There are 10 hidden switches. A switch that is on adds its own fixed numbers to the row, and there is some noise. The rows also spread widely along 13 directions, which tell nothing about the answers.
Known rows, each followed by its switches (1 for on, 0 for off):
[ 13 -44 -13  34   5 -25  26 -20  -4 -24  34  11  -3  49  39  -7 -17 -28
 -18   2  15  26  12 -31 -13  -5] | 0 1 1 0 0 1 1 1 0 1
[  7 -14 -13  -9  11  47   8   9 -37 -60  10   0   7  55  52   3   9 -15
 -36  13 -29 -18  39 -34   5 -20] | 0 1 1 1 1 1 0 1 0 1
[ -2  17 -13  60   3 -12  39   1  -8 -45 -10 -43  36  47 -21 -42  33  24
 -11  -2 -15  -8   4 -52   4 -24] | 0 1 1 1 1 0 1 1 1 0
[ -5 -19  -9 -27 -13  26  36  10  26 -33 -15  38  19  60  30  12 -14 -21
  15   2 -21  -4  14  -2 -13 -19] | 0 1 1 1 1 1 1 1 0 1
[ 19  10 -32  22 -10   4  47 -28  32 -31   8 -53  14  79 -16 -57   9   2
  -1  11  -1  17  -9 -24 -25   6] | 0 1 0 1 1 1 1 0 0 1
[-14   4  22  -4 -23  19 -50 -22 -11 -50  15 -37  -2  40  56  -6  29 -22
 -26   5 -25   9 -22 -34  30  11] | 0 1 0 0 0 1 0 1 0 0
[-24  -1 -16  29 -31   4 -52  34   4 -34  21 -26  16  47  15  31  44   7
  10 -14 -21 -12   8 -10 -26 -37] | 1 1 1 0 0 0 1 1 0 1
[ 37  25 -12  -4   7  19  53  -6  12 -33 -19  22  22  17 -15 -32   9  62
 -33  29  -3   2  40   3  -5 -79] | 0 1 1 1 1 1 0 0 1 1
[-36 -49   0  37 -48 -18 -41 -22  -1 -13 -15   2  20  53  14  -6  31  42
   4   0 -44  54  16 -35   4 -33] | 0 0 1 0 1 0 0 1 1 1
[ 18  15   9   4 -40 -38   0 -24  50   0   5   9  -4  24   2 -14  24 -13
  29  17  -3   3  -1  16 -20 -36] | 0 1 0 0 0 1 1 0 0 0
[  8   6 -10   3  15  34  10   3   5 -43   0 -10  10  25   8 -14  11  20
 -32   7  -6   7  13 -15  -2 -28] | 1 1 1 0 0 0 1 0 0 1
[ -6  11  20  38  -1  13  35 -11  42 -32 -69 -26  26  31 -40 -45   8  18
   5 -20 -15 -21 -56 -24  36  10] | 1 0 1 0 0 1 1 0 1 0
[-34   0   5  23  44  53 -18  27 -13 -13 -35  -6 -32 -37   8  11  11 -12
 -27 -20 -51 -15   6   0   5 -24] | 0 0 0 0 0 0 1 0 0 0
[-16  33 -23  11  12  34  -6  21  24 -25  16 -24  19   5  23   0   9  19
   7 -10 -12  14  -5  23 -11 -32] | 0 1 1 1 0 0 1 0 0 1
[-18  -9  11  25 -38 -10 -30  -3  15 -13 -53   6  30   3 -25  -5  41  64
  -8  -1 -28   5  16   4  19 -55] | 0 0 0 0 0 1 0 1 0 1
[ 19  19 -10  -1  12  -2  38  16 -17 -55  27 -10  46  56  28  -2   3 -34
 -14 -10  18 -41  15 -50  11   3] | 1 1 1 1 1 0 1 0 0 0
[-28   9 -10  29 -15  16 -12  -7   0 -36 -31 -26  36  14  18 -19  24   5
  15 -11 -35  11  21 -15  22  -7] | 0 1 0 0 0 1 1 0 0 1
[ 14   1 -14  10  -8   2   5  20 -23 -54 -10 -18  16  52 -12  12  30 -10
 -59  -2  19 -29  57 -55 -21 -23] | 1 1 1 0 0 1 0 0 0 1
[ -6 -43  -6 -11  -6  19  35  11  11 -15 -28   4  31  81 -40 -15  13  29
   2 -12 -20 -13 -10 -35  -1  -5] | 1 0 0 0 1 0 1 0 1 0
[  9   7  -5  -6 -26  -9 -10   0   6 -55 -21   0  15  30   4  10  32   7
 -36   6 -13 -12  38 -25  -7 -36] | 0 0 1 1 0 1 1 1 0 0
[-27 -19 -40   6   8  44 -10  39 -34 -40   3   4  48  25  37  22  22  47
   9 -12 -42   9  54   1   9 -48] | 0 1 1 0 0 0 1 1 1 1
[-12  10  23   5 -34   9 -14 -15  10 -54 -44  22  41  18  21 -17  38  20
   9  10 -50  -3  21 -26  34 -49] | 1 1 1 1 0 0 1 0 1 0
[-31 -22   2  31 -25 -11 -11 -18  25 -24 -25   3  30  24   3 -20  20  39
   2  -2 -29  46  -6 -13   9 -31] | 0 0 1 1 0 0 1 1 0 1
[-10 -20 -14   8  -6  25  20  10  11  -9 -57  35  13  -8  -6  12  13  30
  -6   5 -33   9  61  17  -8 -57] | 0 1 1 0 0 0 0 1 0 1
[ -7   4  15  50  23 -24  32   4  11 -22 -23  26 -32 -23  -8   5  -4 -23
 -30  -2  -7  13  18 -25 -28 -48] | 0 0 1 1 0 0 1 1 1 0
[-11 -25  -7  43  -9  11   4 -18  18 -49 -47  11   5   7  37  17 -24 -38
 -15 -22 -24   5  18 -24  12   0] | 1 0 1 1 0 1 1 1 0 1
[-11   1  10  43 -10  -5  10   9   8 -30  -6  17  18  18  10  16  -8   3
  -6 -13  -5  -8   4 -23   0 -48] | 1 1 0 1 1 1 0 1 1 1
[  2  -9 -17  25 -48 -38 -12 -27  58 -11 -18  42  26 -16  18  50 -30   4
 -17 -19  15  27  43   8 -14 -55] | 1 1 0 1 1 1 1 0 0 0
[ 19 -15  -8  11   6  24  17   0  -3 -40 -12  19  18  16  23  15   1  18
 -28   3 -15 -16  28 -11  15 -44] | 1 1 1 1 0 0 0 1 1 0
[  6   4 -29  23 -28  13  17 -19  35 -51 -33 -16  29  42 -12 -14   9  31
 -13   1 -10  23  27 -16 -16 -34] | 1 1 1 1 0 1 1 0 1 1

New rows, each followed by its switches (1 for on, 0 for off):
[ 25  15  -9  12 -12  -8  29   5   6 -11   3   2  33  36   2 -16  27  36
  25  13 -15 -20  11   6  13 -46] | 0 1 1 0 1 0 0 1 1 0
[  19    4   10    2  -12   23   -5    3   12  -14   -1   48  -36   16
    4    3   19   20   -8   33  -34   -4   39   11  -39 -102] | 1 1 1 0 1 1 0 0 1 1
[-16 -18  21  -5  -1 -24  34  15  17  -9 -36  47  57   3 -10  24 -19  13
 -15 -32  27 -16  -8  -8  35 -17] | 0 0 0 1 0 1 0 1 0 0
[-21 -24   0 -11   9  14 -17  -3 -15 -47  13  16  26  23  43   9  -1  42
 -46  -2  -5  63  13 -29  21 -27] | 0 0 1 0 0 0 1 1 1 1
[ -5  20   4  -9  -5  -1  27  -1  21 -14   1   9  33  24   2 -13   9  13
   1   0   4   5  -2  -6   5 -30] | 0 1 1 1 1 0 0 0 0 0
[ -6  -8 -10  20  23  41  22  22 -12 -38 -28  -9  -7  28 -13  -3  20  25
 -46   2 -34 -11  22 -31  -8 -40] | 0 1 1 0 1 0 1 1 1 0
[ -6  48  20  19 -20  21  -3 -25  51 -34 -29 -44   0  23   5 -29   8  20
  -6   5 -15  25 -54  -2  18  -6] | 0 1 0 0 1 1 0 1 1 1
[ 31 -27 -25  21 -42  12   4 -53   3 -31 -17 -24 -33  58   7 -41  48 -13
   0  49 -67   8  58 -16 -32 -34] | 0 1 0 1 0 1 0 1 0 0
[-37  -1   1  37 -30 -13 -14 -18  18 -10 -28  -1  -4   2  14   0  18 -35
  18  -5 -32  37  36 -15 -25 -23] | 0 1 0 1 0 0 0 0 0 1
[ 25 -22 -12 -22   1  30  27  -2   3 -40  43  44  13  53  70   0 -14 -23
  34  20 -24 -10  12  15  -1 -34] | 1 1 1 1 0 1 1 1 0 1
[-42  14   1  10 -18  16  -2 -26  33 -29  -1 -16  50  24  45 -39   4  12
  72 -12 -49  42 -53  16  47   9] | 0 0 1 1 0 1 1 1 0 0
[-32 -29   2  25  10 -20  35  26   0   1  21  40   9  23  -8  23  -8  -9
  12 -18  12  24  12 -20 -33 -40] | 1 1 1 0 0 0 0 1 1 0
[-28  -3  11  26 -14  38   4   8  14 -30 -58 -16  19  39 -26 -32  36  55
  -3   1 -42   2 -18 -10  16 -35] | 0 1 1 0 0 1 0 1 1 1
[ -2   5  -2  16 -35   1  -1   4  23 -24 -50   7  14  29 -23   3  29  35
   0   3 -36 -18  18  -3  -4 -55] | 0 0 1 1 1 1 0 1 1 0
[ 22 -33   2  25   2  24  47 -23  19 -18 -25  10  13  42  -4 -33 -10  33
   2  10 -16   0 -18  -1  22 -21] | 1 1 0 0 0 1 0 1 1 1
[-22  31   5  17  -3  14  13   7  34 -37 -14   6   0  11  11   3  -5 -29
   1  -7 -12  14   2 -17 -24 -30] | 1 1 1 1 1 0 1 0 0 1
[-15  -7  -1  36 -15 -13  13  -8  17 -24   7  -6  32  43  26 -25  15  -1
  32  -1 -18  12 -16 -13  10 -13] | 0 1 1 1 0 0 1 1 0 1
[-29  52  23  -3 -20 -26  22  19  45 -30 -10  -3   9  45 -33 -20  22 -23
  14  -4   8  10 -23 -27 -41 -22] | 0 0 1 1 1 1 1 0 0 1
[ -8  54  19   1  10  11  30   7  17 -48 -17  22  23  -8   9  -7 -11  -2
  -9  -3   4  12  13 -21   6 -43] | 1 1 0 0 1 1 1 0 1 1
[ -1   6  -6 -21   2  32  22  14  -4 -13   7  11  -8  34   1 -15  30  13
   9  30 -37  11  34   4 -30 -52] | 0 1 0 0 1 0 0 1 0 1
[ -7 -41  12 -12 -16  31 -41  11 -16 -49   5  16   8  66  39  19  26  10
 -33   3 -27  -6  12 -41   5 -31] | 1 1 1 0 0 0 1 0 1 1
[ 22   2  -4  37 -25 -20  14 -45  36 -28 -12 -14   5  26  11 -36  22  10
   1  23 -21  18  -1  -7   3 -26] | 0 1 1 1 0 0 1 1 0 0
[ 21  12   3  13   8  29  18 -21  30 -31  11  -1   4  20  55  -6 -29   5
   1   4  -7  17 -33   5  28  -9] | 1 1 1 0 1 0 0 1 1 1
[ 14   7 -28   5  -3  37   4  10  -6 -35  15 -23  37  35  27   3  19  27
  20  -1 -30 -24   9   9  17 -29] | 1 1 0 1 0 0 0 1 1 0
[ 17  30   3  18  -7   5  10 -13  38 -32  -9 -16 -32  21  15 -10   6 -18
  -5  15 -26  14  -8  -6 -25 -27] | 0 0 0 1 1 0 1 1 1 1
[  1 -21 -19  -9  -5  15  10  -7 -13 -35  24 -17   9  60  32  -4  13 -18
 -17  11 -10  20  28 -27 -17  -3] | 0 1 0 1 0 0 0 1 0 1
[ 12 -12 -22  27   2  15  33  -6  11  -8 -15  -2  10  25  12 -13   0  16
   6   5 -19   2  19   7   0 -25] | 0 1 1 0 1 0 0 1 0 1
[ 17  -2 -23   5  -8   0  28  -6  -6 -49 -16 -14  34  38  20   2   5  -8
 -12  -3  -5  -8  37 -27  15   0] | 0 1 0 0 0 1 1 1 1 0
[-40   3 -17  27  14  51 -16  45  26 -11  14 -30  -5  32  10  10  16   9
  26 -21 -36 -10 -47  29 -25 -27] | 0 1 1 1 0 0 1 1 0 1
[  8  30  -8  -8 -39 -15 -10  14  17 -38  -2  -3  44  47   2   5  41  32
   0   8  -8  -9  36 -16 -12 -56] | 0 1 0 1 1 0 1 0 1 1
[  2 -17  12  29 -32 -21  -2 -31  38 -17 -30   0   9  34   1  -8   9  11
 -20  -1 -14  11 -10 -30   6 -23] | 0 1 0 1 1 0 1 0 1 0
[-10  28  -5 -14  -9  18  13  30  17 -37 -14  -3  29  32  -5   2  25  -3
  34  -8 -23 -27  -1   5  -2 -22] | 1 0 1 0 0 1 1 1 0 0
[-30  23 -11   4  -2   7  16  17   7 -38  19   5  17  14  23  14  -3 -33
  20 -10  -4  30  25  -9 -26 -21] | 1 1 0 0 0 1 1 1 0 1
[  0  -9  -8  19 -32  11 -43 -33  17 -38   0  -2 -13  27  40  -4   8   0
 -13  10 -37  34  19 -15  -7 -32] | 1 0 1 0 1 1 1 0 0 1
[ 32  24  -6  33  -8 -12  24   1  12 -33  -4 -17 -31  32   3  -7  27 -47
  -9  25 -21 -33  35 -23 -46 -36] | 0 1 0 1 1 0 1 1 0 1
[ -3  -1   0  12 -11 -35   2  14   6  -9  45  38  28  13  30  36 -13  10
 -13  -9  30  10  20   0 -13 -60] | 0 1 0 1 1 1 0 1 0 1
[ 16   9 -18  15 -28   5  23  12  18 -35 -22  -3  43  66  -6 -19  29  29
  23   3 -24 -34  16  -8   0 -44] | 0 1 1 1 1 1 1 0 1 1
[  5 -12   1  48   8 -10  12  16  15  -3  -1  -4  15  23 -10   8  -6  21
 -20 -24  22 -23 -21  -4   0 -33] | 0 1 0 1 0 1 0 0 1 1
[-13 -30  -3  43  -8  28 -35  15 -17 -28  -3  -7 -20  43  27  17  17 -34
  -7  -9 -47 -39  18 -30 -14 -25] | 1 1 0 0 1 1 1 0 0 1
[-21 -27 -14  50  30  60 -22  24 -18 -26  26 -22   4  32  48   3  -1  13
   2 -21 -47 -17 -33  -5  22 -19] | 1 1 1 0 1 0 1 1 0 1
[ -9 -58  18   2 -14   7  10 -19  -6 -19  -2  30 -15  77 -10 -48  38  17
 -14  36 -38  26  14 -37 -23 -47] | 0 1 1 0 0 1 1 0 0 1
[ 21 -27 -22  45   6 -26  22  23 -27  -3  28  36   3  17  20  35  -5 -31
  10 -14   6 -40  63 -11 -26 -52] | 1 1 1 0 0 1 0 0 1 0
[-27  60 -18  15  17  22  -7  12  19 -49  16 -50  13  -5 -12 -14  19  44
 -35  -7  -2  40 -17   0 -12 -37] | 0 0 1 1 0 1 1 1 0 0
[  9  15  -9  45  -7 -18   5   5  15 -13 -13   8   3 -13  -7   4  24  26
 -12   6 -17  -7  34   4 -13 -68] | 0 1 1 0 1 0 1 1 0 0
[ 14 -17   0  60 -25 -13 -38 -13  23 -33  12 -24  24  34   1  -3  21  68
 -46  -4  12   0 -28 -11  17 -48] | 1 1 1 0 0 1 1 1 0 1
[  2 -10 -11  50 -33 -35  65  -3  24 -20 -51  23  51  37 -25 -18  12   0
  49  -4 -11  -6  40 -20  -7 -34] | 1 1 1 1 0 0 0 1 1 1
[ -4 -22 -12  11 -15   9   4   6   5  -7 -22  14  10  33   7   6  13 -10
  13  -6 -34 -28  28  -4  -4 -27] | 0 1 0 0 1 1 1 0 0 0
[ 21  53  26  30  -5  -9  33  -7  52 -52 -71 -16  39  -8 -28 -16   1  19
 -37 -11  14 -34 -29 -23  38 -13] | 1 0 0 1 1 0 1 1 0 1
[ 14 -24  14  14 -29 -34  -8   1   5   7   2  43 -10  32   2  13  26 -24
  19   8 -19 -32  31 -14 -22 -49] | 1 0 1 0 1 0 0 0 0 0
[-28  20 -14   5  10  36  24  27  14 -33 -39   6 -39   5 -24   9  21 -17
 -29  15 -37  29  62 -15 -71 -57] | 0 1 1 0 1 0 1 1 0 1
[ -5  22  20  42 -17 -31   0  12  31 -19 -28  17  14  -6 -27  23   3  10
 -25 -21  15 -20   5 -23  -7 -56] | 1 1 0 0 1 1 1 0 1 0
[ -2 -12  22 -15 -19 -10   6  16  18 -17  -8  45  26  34   4  21   3  12
  15 -12   2 -16 -17  -1  12 -35] | 1 0 1 0 0 1 0 1 1 0
[ -8   0  -2   3   4  32 -15  -8   7 -23   9  16  10  -7  31  -2  -5  25
  -3   0 -24  20   7  15  13 -45] | 1 0 0 1 0 1 0 0 0 1
[  0 -10 -15  22 -29 -19   9   8  11 -16   9   9  39  35  10  16  13  -3
  25  -8  -1  -8  27  -4 -15 -33] | 1 1 0 1 0 0 0 1 0 1
[ 36  31 -29  -7 -17  11  42 -30  32 -27   9 -10   9  37  40 -28   3 -13
  35  31 -21  20  27  17 -12 -19] | 0 1 1 1 1 0 0 1 0 1
[-29  13  12  49  50  -1  47  36 -26 -23   8 -26  19  20 -12 -20   5 -23
 -18 -27   5 -26 -27 -50  13   6] | 0 1 0 0 1 0 1 1 0 0
[ 36  29   1  -8 -27  -3  36 -31  15 -60 -27  31  17  28  35 -19   3 -21
   5  30 -19   7  65 -27   1 -39] | 1 1 1 0 1 1 1 0 1 1
[ -6  17  24  49   1  -9 -20  13 -11 -27  33 -25   0  38   2 -24  46  30
 -30  12  -8 -14 -30 -31  -3 -55] | 0 1 1 1 1 0 0 1 0 1
[-32  76 -16   9   4  -2 -12  44   8 -37  34 -57   1  23 -14  -3  48 -16
  -4  -6  11  20  13 -17 -60 -27] | 0 1 1 0 0 0 1 0 0 1
[ 32 -17 -30   6 -20 -13  48  -9  47   2  -8  15  -2  50 -31 -14  13   5
  15  16  -4 -11  25  21 -50 -48] | 0 1 1 1 0 1 1 0 0 0
[  0 -27  -1   7  10  39   0  -8 -34 -43 -12   1 -27  36  34  -1  18  -8
 -49  21 -47   9  43 -45  -2 -28] | 0 1 1 0 1 0 0 1 1 0
[-53  -3 -20 -25  14  69 -15  37 -13 -19  18 -40  24  66   4 -13  31  27
  18 -18 -50   4 -30  -7   1  -3] | 0 0 1 1 1 0 0 0 0 0
[  0 -40  28 -31 -28   2 -22 -18  -2 -25  13  57  -6  50  30   1  19  19
 -18  30 -28  32  19 -22  -6 -56] | 1 0 1 0 1 0 0 1 0 1
[  3  34   1  54 -17 -18 -35   9   7 -35  30 -31   1  32  59   9  21 -39
  18 -11 -16 -27 -12 -21  -5 -20] | 0 1 1 1 1 0 1 0 1 1
[ -4  -4 -22  15 -31  17 -14  23  12 -58 -60 -30   4  54  11  35  22 -53
 -13 -22 -30 -49  34 -30 -17  16] | 0 0 1 1 0 1 1 1 0 1
[ -4  10  20   9 -17  20 -15 -12  13 -26 -24  -3  25  31  30 -22  21  30
   4   4 -30   1 -19  -9  41 -23] | 0 1 1 0 1 0 0 0 1 1
[ 10  17   5  19  -3  -5   2  -2  13 -44  12 -20   3  35  16 -10  16   0
 -31   6  11   5 -11 -20  -5 -19] | 0 1 1 0 0 1 1 1 0 1
[ -9  34   4  27   8  -3 -19  34  -3 -53  69 -39  21  50  23   4  27  -2
 -16 -12  22 -12 -40 -30 -13 -24] | 1 1 1 1 0 0 1 1 0 1
[-21  10  33  34  16   5 -25   9   6 -14  29  28  -8  -7  49  -1  -1   7
   8  -7 -15  10 -36   8  16 -54] | 0 1 1 0 0 1 1 0 1 1
[-27 -16   0  10   0  28 -17  37  -1 -39 -46 -12   6  29 -42  11  46  39
 -58  -6 -29 -15  19 -30 -20 -47] | 0 0 0 1 0 0 1 1 0 1
[ 52 -10  25 -14 -53  11  -5 -50  16 -51 -51  -1  10  71  20 -51  60  36
  -7  58 -50 -13  11 -20  37 -29] | 0 1 1 0 0 0 0 1 1 1
[  1 -27   4  34  11   3  -3  10   9   1  21 -10  -5  46   9  -7   5   4
 -16 -10  -1 -15 -33 -15  -3 -14] | 0 1 0 0 1 0 1 0 0 1
[-22  20  15  13  34  44  16  -8  -1 -38 -24 -27  18   0  24 -34   1   5
 -12 -11 -27  14 -31 -22  48  10] | 0 1 0 0 0 0 1 0 1 0
[  1   9  10 -11 -27  44 -28  11  28 -54 -38 -59 -19  74 -36  -1  55  18
 -72   7 -15 -36 -33 -29 -18 -13] | 0 1 1 1 0 1 0 1 0 0
[-26 -28 -44  43 -37   3 -31   0  -9   4  11 -19  13  40   7  -9  53  34
  56   5 -80  12  43  12 -26 -57] | 0 0 1 1 1 0 0 1 0 0
[ 44  15  15  -5   1  24   6  -2  13 -56  -2   4  18  33  30 -11  17  35
 -26  21  -6 -25 -13  -8  30 -39] | 1 1 1 0 0 0 1 1 1 1
[-33  34   9   9   0  13   0  -9  19 -40 -11 -25 -28  13  26 -24  18 -51
  20   8 -39  48  -6 -17 -24   6] | 0 0 1 0 0 0 1 1 0 1
[-26  13   2  34 -25  46 -30  -9  -4 -75 -58  -4  28  14  31  -7  23  20
 -15  -3 -68  -2  37 -36  29 -49] | 1 1 1 1 1 1 1 0 1 1
[ -2  13  -7  17 -28  35 -19 -28  41 -49 -36 -17 -17  28   5 -25  20  18
   1  15 -54  30   2  -2 -15 -39] | 1 0 1 1 0 1 1 0 1 1
[-25 -38  26  -8 -28   1 -33  -3   2 -33   9  31  32  47  40  13  18  10
  -1   0 -21  18  -6 -26  21 -28] | 1 1 0 0 0 0 1 1 0 1
[  2   1  37  31 -33  -1 -41   5  16 -34   1  -6   9  57  -9 -25  60  53
 -13  21 -31 -28 -40 -22   9 -65] | 1 1 1 0 1 0 1 1 0 1
[  4 -18 -59  16   1  14   4  27 -20 -47  24 -14  33  45  53  42  -1  -9
  -7 -18  -5   1  60 -15 -19 -16] | 0 1 1 1 0 0 1 1 1 1
[-32  41   2  39   9  42 -23  17  13 -58  -5 -51 -13  16  -4  -4  18  -1
 -34 -14 -20   8 -20 -30 -21 -29] | 1 1 0 1 0 1 1 0 1 1
[-15  -8  -2  21  -9  12   0   9  11 -15 -18 -18   4  34   1   2  19  12
  -1  -6 -17  10  -4 -11  -6 -16] | 0 1 0 0 0 0 0 1 1 1
[  0 -21  36  16   5 -32  29  12 -13 -15   0  59  22  19   2  -7  10  11
 -19   8  16 -12  12 -24  13 -56] | 0 1 1 0 0 1 0 1 0 1
